Each cloud of rows lies close to a flat space through zero, with a little noise off it, and is much wider in some directions of that space than in others. After each cloud: how many dimensions does that space have?
(in the rows, 128 means zero)

[[128 145 104 153 132 118 125 189 127 140 130 121 148 155 123 100  98]
 [126 137 106 134 140 119 137 103 128 113 127 148 120 135 107 125 135]
 [ 85 117 155 120 106  96 144  93 115 141 108 159 127 134 137 123 124]
 [126 143 145 131 105 120 127  75 104 138 103 167 112 126 136 115 136]
 [107 148 137 116  95 143 111 165 118 166 138 117 134 188 143 167 117]
 [127 112 111 134 146 149 140 137 148 136 128 120 126 109 123 160 119]
 [142 115 139 147 166 122 143 124 139 107 114 106 139 105 121 123 129]
 [169 135 116 134 115 151 115 115 152 132 149 127 130 132  94 150 145]
 [112 138 122 147 123 113 118 138 119 129 165 140 130 143 120 100 117]
 [157 124 134 146 157 109 156 122 127 122 133 128 129 135 133 131 149]
 [165 155 148 156 173  78 155 119 115 100 103 105 152 179 118  93 153]
 [143 135 151  86  87 134 102  92 123 135 102 127 117 133 148 122 152]
 [105 129 125 144 116 123 111 202 118 128 160 117 147 146 133 112  93]
 [115 132 148 106 143 120 132  86 108 105 106 125 119 101 136  93 144]
 [130 109 139 105 133 157 132 156 126 123 165 113 127  84 128 138 139]
 [133 128 111 138 149 129 117 174 140 126 167  95 136 149 131 128 119]
 [150 134 152 118 165 113 139  91 142 144 141  84 133 140 132  99 163]
 [ 98 114 125 128 118 129 123 163 119 124 154 137 129 113 134 124 107]
 [148 139 148 135 142 135 149 134 113 140 120 123 132 132 135 139 141]
 [127 121 132 125 119 127 129 139 129 141 108 129 129 117 143 118 117]]
 | 12

[[ 97 120 106 186 111 103 128 119 105  85 129 154 160 127 158 132  95]
 [111 105 101 145  97 135 116 130 105 119 126 124 135 122 128 132 126]
 [141 151 144 111 134 122 136 130 153 142 131 133 116 122 128 142 120]
 [131  85 112 111 127 176 108 128  84 136 121  95 129 140 104 102 177]
 [147  91 128  78 115  96 120 146 153 175 140 100  93 152  73 120 148]
 [127 198 161 165 176 157 149 101 124  90 114 161 166 111 193 147 106]
 [133  99  76 109  97 159 100 119 116 132 144 134 113 116 106 139 149]
 [128 129 139 133 117 103 137 138 134 132 128 131 124 127 128 138 108]
 [138 116 122 111 133 150 116 121 122 142 129 118 132 138 115 135 154]
 [121  92 116 105 104 100 119 150 142 159 133  99 105 143  90 114 138]
 [122 138 153 153 141  89 148 131 132 112 125 140 139 138 143 120 100]
 [129 151 129 147 145 145 132 110 118 101 127 150 144 119 154 131 122]
 [133 147 146 141 158 148 133 112 114 115 119 135 152 133 150 133 133]
 [125  96 105 104 114 105 116 141 148 146 141 116 106 141  93 107 142]
 [115 154 146 150 120 103 146 139 141 123 121 133 130 115 150 140  92]
 [137 136 128 101 102  82 136 148 179 158 143 134  91 119 104 149 103]
 [121 145 129 148 146 168 126 115 104 105 118 134 150 118 156 126 135]
 [110  84  96 115 109 115 110 144 132 139 134 103 109 138  94  88 151]
 [128  87 108 120 125 138 113 130 107 128 133 112 120 141 103  92 157]
 [131 174 140 119 156 102 137 118 179 129 138 153 126 126 142 138 112]]
 | 7

[[129 133 104 117 126 106 106 146 121 156 135 114 137  88 123 143 127]
 [121 113 142 138 153 157 148  92 141 101 119 141 127 163 149 104 117]
 [141 115 103 121 144 142 124 110 140 121 125 132 144 130 152 119 108]
 [156 131  78 101 112 119 108 144 128 148 130 122 145  97 141 140 117]
 [126 107 137 135 148 155 144  95 142 102 121 143 130 162 151 104 114]
 [ 57  94 199 169 201 162 153  58 149  83 117 149 113 182 134  88 119]
 [135 119 131 134 136 149 140 109 136 109 121 135 131 151 144 114 119]
 [125 108  97 119 171 137 113  94 141 130 130 129 151 112 155 121  96]
 [107 141 184 146 112 125 149 139 118 121 124 132 105 150  91 126 155]
 [ 89 117 155 141 159 132 131 104 134 121 124 132 121 134 126 116 131]
 [134 117 123 131 133 148 138 112 136 111 120 132 130 150 148 117 117]
 [144 126  96 114 129 125 112 128 129 138 132 124 141 112 143 134 113]
 [148 139 109 117 103 119 123 148 123 139 130 120 130 115 128 137 132]
 [144 118 110 125 135 149 138 114 137 113 121 135 134 148 148 117 113]
 [120 119 157 146 135 150 151 106 137 104 120 141 116 162 134 111 132]
 [160 135  80 105 109 113 109 151 125 152 136 119 141  98 140 146 119]
 [141 117 104 120 146 138 123 111 135 124 128 131 141 130 151 119 105]
 [104 126 152 140 137 128 130 121 127 126 125 131 122 134 119 124 133]
 [105 113 148 142 157 142 134  98 139 108 123 137 127 150 138 110 124]
 [100 120 135 132 155 120 122 118 129 133 130 122 131 115 125 123 124]]
 | 3

[[112 143 161 112 175  93 118 140 201 138 137 127  84 129  80 127 108]
 [147 127 130 123 116 133 122 121 115 126 119 134 139 131 133 125 134]
 [ 56 161 140 143 230  97 129 144 211 147 145 108  59 140  76 145  87]
 [104 132 118 143 148 113 132 129 148 126 128 119 107 139 110 137 112]
 [124 124 130 135 123 133 124 129 111 128 128 128 131 131 137 128 130]
 [ 65 152 132 147 200 111 142 141 166 144 125 104  82 134  92 139  98]
 [157 123 153 109 124 119 107 126 156 138 117 137 112 125 114 117 136]
 [128 128 138 115 128 121 110 138 140 128 126 128 124 134 117 129 127]
 [ 50 143 110 173 187 122 161 123 114 130 147 110 116 136 112 151 111]
 [107 115  84 162 101 163 155 119  45 128 132 126 160 124 177 137 144]
 [ 93 124 110 144 147 121 139 134 118 137 126 119 130 119 125 142 136]
 [195  96  98 127  34 173 128 108  36 108 118 140 192 123 197 116 165]
 [110 143 145 115 168  97 114 144 180 142 131 121  85 137  91 132 118]
 [ 95 125 117 151 149 130 144 135 103 124 137 113 139 131 135 143 122]
 [134 117 115 134 116 143 136 134  89 117 131 140 145 127 151 135 142]
 [ 83 138 106 161 157 130 158 132 104 123 128 113 137 135 122 152 110]
 [ 85 141 110 143 163 124 143 131 122 125 138 114 125 126 123 145 108]
 [138 131 124 123 111 134 126 123 120 129 124 122 124 137 132 127 135]
 [210 113 139  94  41 145 100 114 120 126 110 157 162 126 150  93 157]
 [ 97 128 114 147 130 129 144 126 108 130 131 108 132 131 142 128 121]]
 | 2

[[135 126 142 142 116 126 110 128 104 138 129 126 134 113 126 116 140]
 [109 147 133 134 116  76 109 148 124 119 109 122 127 137 123 123 149]
 [152 118 120 152 133 169 147 127 130 128 154 116 135 125 121 121 118]
 [109 131 115  98 146 135 141 125 158 120 117 145 118 145 134 152 119]
 [111 153 147 131 102  69 107 136 103 127 113 116 132 124 128 109 143]
 [125 128 131 143 129 177 126 125 120 137 141 139 138 119 120 125 136]
 [132 134 135 132 112  47 110 144 118 120 109 106 123 132 130 119 138]
 [138 120 135 136 124 133 119 125 115 134 131 129 130 118 127 125 133]
 [138 121 122 140 137 200 148 115 130 135 156 133 138 120 122 124 116]
 [151 116 131 153 125 157 129 125 114 136 147 119 136 115 122 116 128]
 [122 130 130 124 124  93 115 137 128 123 112 128 123 132 130 131 139]
 [ 98 147 120 109 131  91 128 141 149 113 106 134 120 149 129 141 133]
 [111 137 138 125 120  98 106 137 118 128 109 134 127 128 128 128 149]
 [148 123 124 147 127 154 144 124 125 130 151 115 134 124 123 117 118]
 [138 139 125 150 113  83 130 145 124 117 131  97 131 135 120 111 128]
 [112 138 122 115 132 116 133 131 141 120 120 131 123 140 129 135 125]
 [158 112 136 150 121 129 119 127 106 137 138 114 133 113 126 114 132]
 [120 127 136 118 124  96 108 133 120 129 107 134 123 126 132 133 141]
 [114 141 142 129 110  72 100 141 109 127 105 124 127 126 129 121 151]
 [113 131 139 108 124 105 110 123 120 132 110 140 124 123 136 133 135]]
 | 5

[[104 117 133  84 127 121 145 150 155 109 129 201 149 100 120  26 159]
 [112 135 160 175  57 102 157  91  92 127 135 131 124 140 161 156 154]
 [142 163 175 164 147 144  99  84 131 147 135 132 108 139 151 179 153]
 [137  86 101 126 147 136 177 148  93  81 109 148 148 173 150 105 101]
 [176  91 108 116 199 136 127 138 132 116 126 144 151 127 103 121 159]
 [107 144 156 114  89 131 121 133 164 149 157 113 130 108 137 110 129]
 [132 121 152 152  83  75 154 111  54 131 104 114 144 135 148 166 128]
 [140 109 116 115 137 112 132 140 141 127 153 140 139 110 100 113 142]
 [140 125 127 151 107  99 112 107  70 120 166  96 151 147 164 164 102]
 [149 127 107 124 184 113 101 113  74 102 126 167 138 125 123 124 133]
 [121 148 128 148 110 119 114 103 102 132 153 119 104 116 120 164 125]
 [130 151 157 125 133 115 108 106 103 138 151 139 114 102 119 149 133]
 [133 131 122 120 127 136 109 122 125 135 151 107 124 102 114 133 136]
 [ 93 111 125  95  97 113 163 160 169 112 135 185 145 113 120  35 141]
 [138 120 147 128 125  88 133 124 104 127 132 149 154 131 139 121 135]
 [116 141 153 100 134 112 111 141 187 146 156 170 135  96 108  79 148]
 [181 105  94  81 217 103  75 164 148 140 161 112 166 101  78 121 111]
 [101 128 133 146  62 115 156 116  90 117 114 122 134 139 162 122 126]
 [152 139 194 147 122  88 129 105  99 154 152 118 136 131 142 190 125]
 [170  97 110 113 180 133 133 149 138 134 113 109 142 126  95 142 136]]
 | 10

[[125 137 125 129 122 139 140 131 137 129 138 131 134 137 135 116 126]
 [129 139 135 132 130 111 118 119 115 120 118 138 138 122 120 137 133]
 [124 159 137 143 120 101 140 134 129 115 127 124 165 139 118  99 141]
 [124 102 118 113 132 171 133 133 143 148 147 124  86 126 150 142 110]
 [123  99 117 109 138 167 129 133 144 148 145 135  91 125 147 144 115]
 [124 135 132 135 128 132 141 138 134 125 136 119 139 142 130 113 127]
 [118 114 119 116 126 164 140 138 155 143 156 123 104 137 146 127 122]
 [132 105 128 122 133 125 104 109 112 132 105 142 106 105 122 161 122]
 [134 142 135 135 126  96 122 112 107 111 111 133 154 119 106 125 139]
 [137  69 110  97 139 161  97 102 128 155 117 141  65  95 138 192 104]
 [139 109 125 126 132 119 110 111 116 126 111 133 116 109 124 155 126]
 [130 143 131 130 128 109 131 122 117 119 118 129 153 125 115 120 139]
 [126 133 125 129 125 132 133 128 134 131 130 123 134 134 126 122 131]
 [137 172 149 157 126  54 117 110  88  91  85 132 189 119  87 107 161]
 [132 152 134 139 127 105 137 132 119 115 122 127 153 136 119 111 137]
 [125 127 127 128 128 146 142 141 148 134 148 120 130 141 143 120 124]
 [118 124 125 124 128 159 139 140 151 132 145 116 114 138 144 120 122]
 [140 150 142 141 131  78 118 109  97 111  90 135 160 112 104 131 145]
 [129 145 134 135 126 109 118 122 116 120 121 127 142 122 115 125 135]
 [119 121 118 121 128 157 133 133 145 142 146 125 112 134 145 130 123]]
 | 2

[[151 127 112 130 119 116 118 135 113 125 119 138 173 119 127 133 125]
 [132 129 144 128 151 118 112 111 129 141 124 136 113 139 133 119 136]
 [126 132 105 133 120 133 141 140 143 119 136 119 124 115 123 153 137]
 [185 118  70 145 130 129 170 188 120 123 151 105 161  98 122 194 168]
 [109 118 136 120 106 139 138 148 114 119 127 126 160 125 118  90  88]
 [136 106 140 129 150 134 135 112 116 145 118 136 108 146 129 124 143]
 [129 120 121 131 136 134 140 129 135 130 130 127 112 128 123 141 139]
 [133 144 108 133 114 123 133 147 137 116 142 117 139 112 129 151 132]
 [194 132  66 140 102 121 160 192 102 111 147 105 203  89 127 191 155]
 [121 128 128 127 129 131 129 126 135 127 129 128 120 129 125 126 126]
 [169 101  95 147 176 132 153 138 140 149 135 126  94 126 124 185 189]
 [144 139 120 131 120 124 131 140 120 123 137 118 143 121 133 144 136]
 [163 110 133 132 155 118 118 116 102 150 112 144 143 139 132 131 149]
 [108 129 151 128 156 125 111  95 149 142 125 135  76 145 131 113 137]
 [ 72 128 162 113 100 147 126 103 130 119 117 134 107 146 125  78  83]
 [147 130 105 126  88 129 137 142 103 112 118 128 180 113 130 146 121]
 [146 147  90 137 105 129 151 158 139 108 149 104 135 104 131 182 151]
 [166 110 130 132 154 124 129 115 105 149 113 138 124 142 136 146 162]
 [129 110 142 127 153 137 143 133 125 142 134 123 106 138 125 115 133]
 [123 142 134 127 131 117 107 123 136 125 129 132 132 125 131 119 119]]
 | 6

[[101 119 126 122 131 112 120 130 140 124 157 153 126 131  96 122 157]
 [152 133 150 156 117 125 112 163 132 144 123 107 166 138 153 143 105]
 [ 97 148 113 134 139 116 140  90 131 132 140 142  94 118 100 128 168]
 [139 125 135 145 120 117 126 152 130 118 125 115 140 139 138 133 121]
 [104 135 119 116 138 129 132  99 130 137 141 148 108 116 105 125 153]
 [108 108 100  68 142 171 122  89 130 133 133 187 124 107 105 109 120]
 [129 118 129 119 127 124 130 134 125 119 129 124 121 131 125 121 129]
 [117 142 144 147 130 109 125 132 132 142 147 120 128 130 117 133 151]
 [119 157 159 189 121  65 141 152 129 128 145  74 106 145 123 141 178]
 [149 147 158 170 120  94 141 155 116 125 119  64 118 142 151 137 135]
 [116 103 129  99 129 126 126 135 131 116 145 145 126 132 109 111 135]
 [133 107  98  88 130 170 126 108 127 116 111 165 134 118 134 117  95]
 [143 102 128 104 123 144 119 147 128 118 124 137 151 134 137 120  99]
 [103 105  77  41 149 183 144  54 119 114 117 191  87  97 101  97 123]
 [122 120 115 119 128 130 131 121 130 115 129 140 121 129 120 123 130]
 [135 121 114 109 131 152 127 116 124 128 115 143 134 122 137 126 106]
 [121 114 136  99 132 140 118 130 131 138 143 145 139 122 116 118 124]
 [115 126 126 125 130 119 131 124 130 121 139 133 118 129 114 124 144]
 [132 129 135 135 126 123 127 137 127 129 128 118 129 131 133 129 129]
 [101 137 133 162 127  99 109 143 151 139 164 149 145 136  99 139 164]]
 | 5

[[150 138 147 138 150 106 121 141 119  97 126 116 142 109 155 164 132]
 [143 147 108 117 114 153 115 143 127 128 153 156 127 177 130 139 151]
 [144 125 128 169 133 128 133 129 163 103 153 144 128 162 146 124 106]
 [134 111 142 139 140 109 130 135 148 128 150 100 131 108 123 126 118]
 [143 132 154 152 148 118 116 134 134  97 118 130 122 151 160 151 133]
 [126 122 142 132 137 117 130 155 164 140 146 112 128  97 111 124 108]
 [152 140 117 129 118 139 108 125 133 108 181 134 120 196 142 151 165]
 [115 119 145 101  86 133  91 156 121 139 142 126 105 152 115 137 160]
 [128 113 138 137 111 126 134 118 129 124 149 113 133 126 118 119 102]
 [128 111 137 138 129 112 110 140 133 138 156 122 147  98 140 136 126]
 [158 122 123 162 165 103 143 139 157 113 163 119 154 106 145 133 109]
 [117 131 138  88  99 139 108 121 107 148 160 102 125 122 102 141 149]
 [166 136 109 149 204 106 166 107 123 106 104 117 144 125 159 132 140]
 [110 131 108 110 144 148 138 104 131 172 122 132 131 113 111 103 135]
 [100 105 137 116  77 110 117 164 125 132 111 122 110 103 103 117 118]
 [160 127 107 138 154 137 154  91 112 112 128 127 130 179 143 119 144]
 [113 123 102 128 109 117 137 123 147 127 149 120 116 123 109 118 128]
 [133 132  99 118 134 111 143 152 119 114  84 134 102 149 127 125 165]
 [115 112 144 117 111 149 123 120 124 157 128 126 124 135 109 106 117]
 [130 139 121 149 154 108 145 117 140 100 107 125 124 116 144 135 119]]
 | 10

[[131  85 117 102  94  90 122 140 138 103 192 149 132 130 129  99 142]
 [128 118 143 125  97 126 112 135 123 111 130 144 138 114 120 109 127]
 [130 149 116 149 135 145 136 108 121 124 105 107 128 125 123 129 144]
 [139 111 167 106  40 120  94 150 118 101 120 170 134  92 125  97 134]
 [128 122 127 137 129 123 127 121 126 119 134 119 139 125 127 115 132]
 [118 161  85 159 207 155 163  97 129 147 121  87 124 161 119 160 133]
 [132 144 172 132 129 138 115 142 125 157  70 123 119 114 145 144 104]
 [128 146  89 142 160 144 155 106 136 141 118  91 106 162 127 146 148]
 [128 123 209 125  80 127  79 156 105 112  96 176 168  62 125 101  91]
 [122 136 112 119 179 136 148 138 148 174 116 111  93 176 141 173 107]
 [125 167 144 144 155 159 131 124 115 148  77 123 131 114 126 156 113]
 [122 154 135 127 165 148 137 134 125 158 105 139 127 127 126 165 103]
 [129 133  92 140 157 123 150 104 130 124 151 101 126 136 129 130 151]
 [130 160 144 141 115 165 122 126 118 136  63 123 118 126 121 140 127]
 [132 147 172 149  75 158  94 126 103 103  67 140 150  89 112 102 127]
 [131 114 164 121  72 121  97 141 114 102 126 160 152  90 122  96 123]
 [133 118 140 110  83 126 114 143 127 117 127 155 123 120 125 118 131]
 [122 122 117 115 158 121 139 136 137 145 150 135 122 147 130 147 112]
 [131 112 132 126  65 125 108 125 116  83 144 149 147 106 108  86 152]
 [123 174  83 147 202 161 170 103 133 166 102  87 102 166 129 181 136]]
 | 6
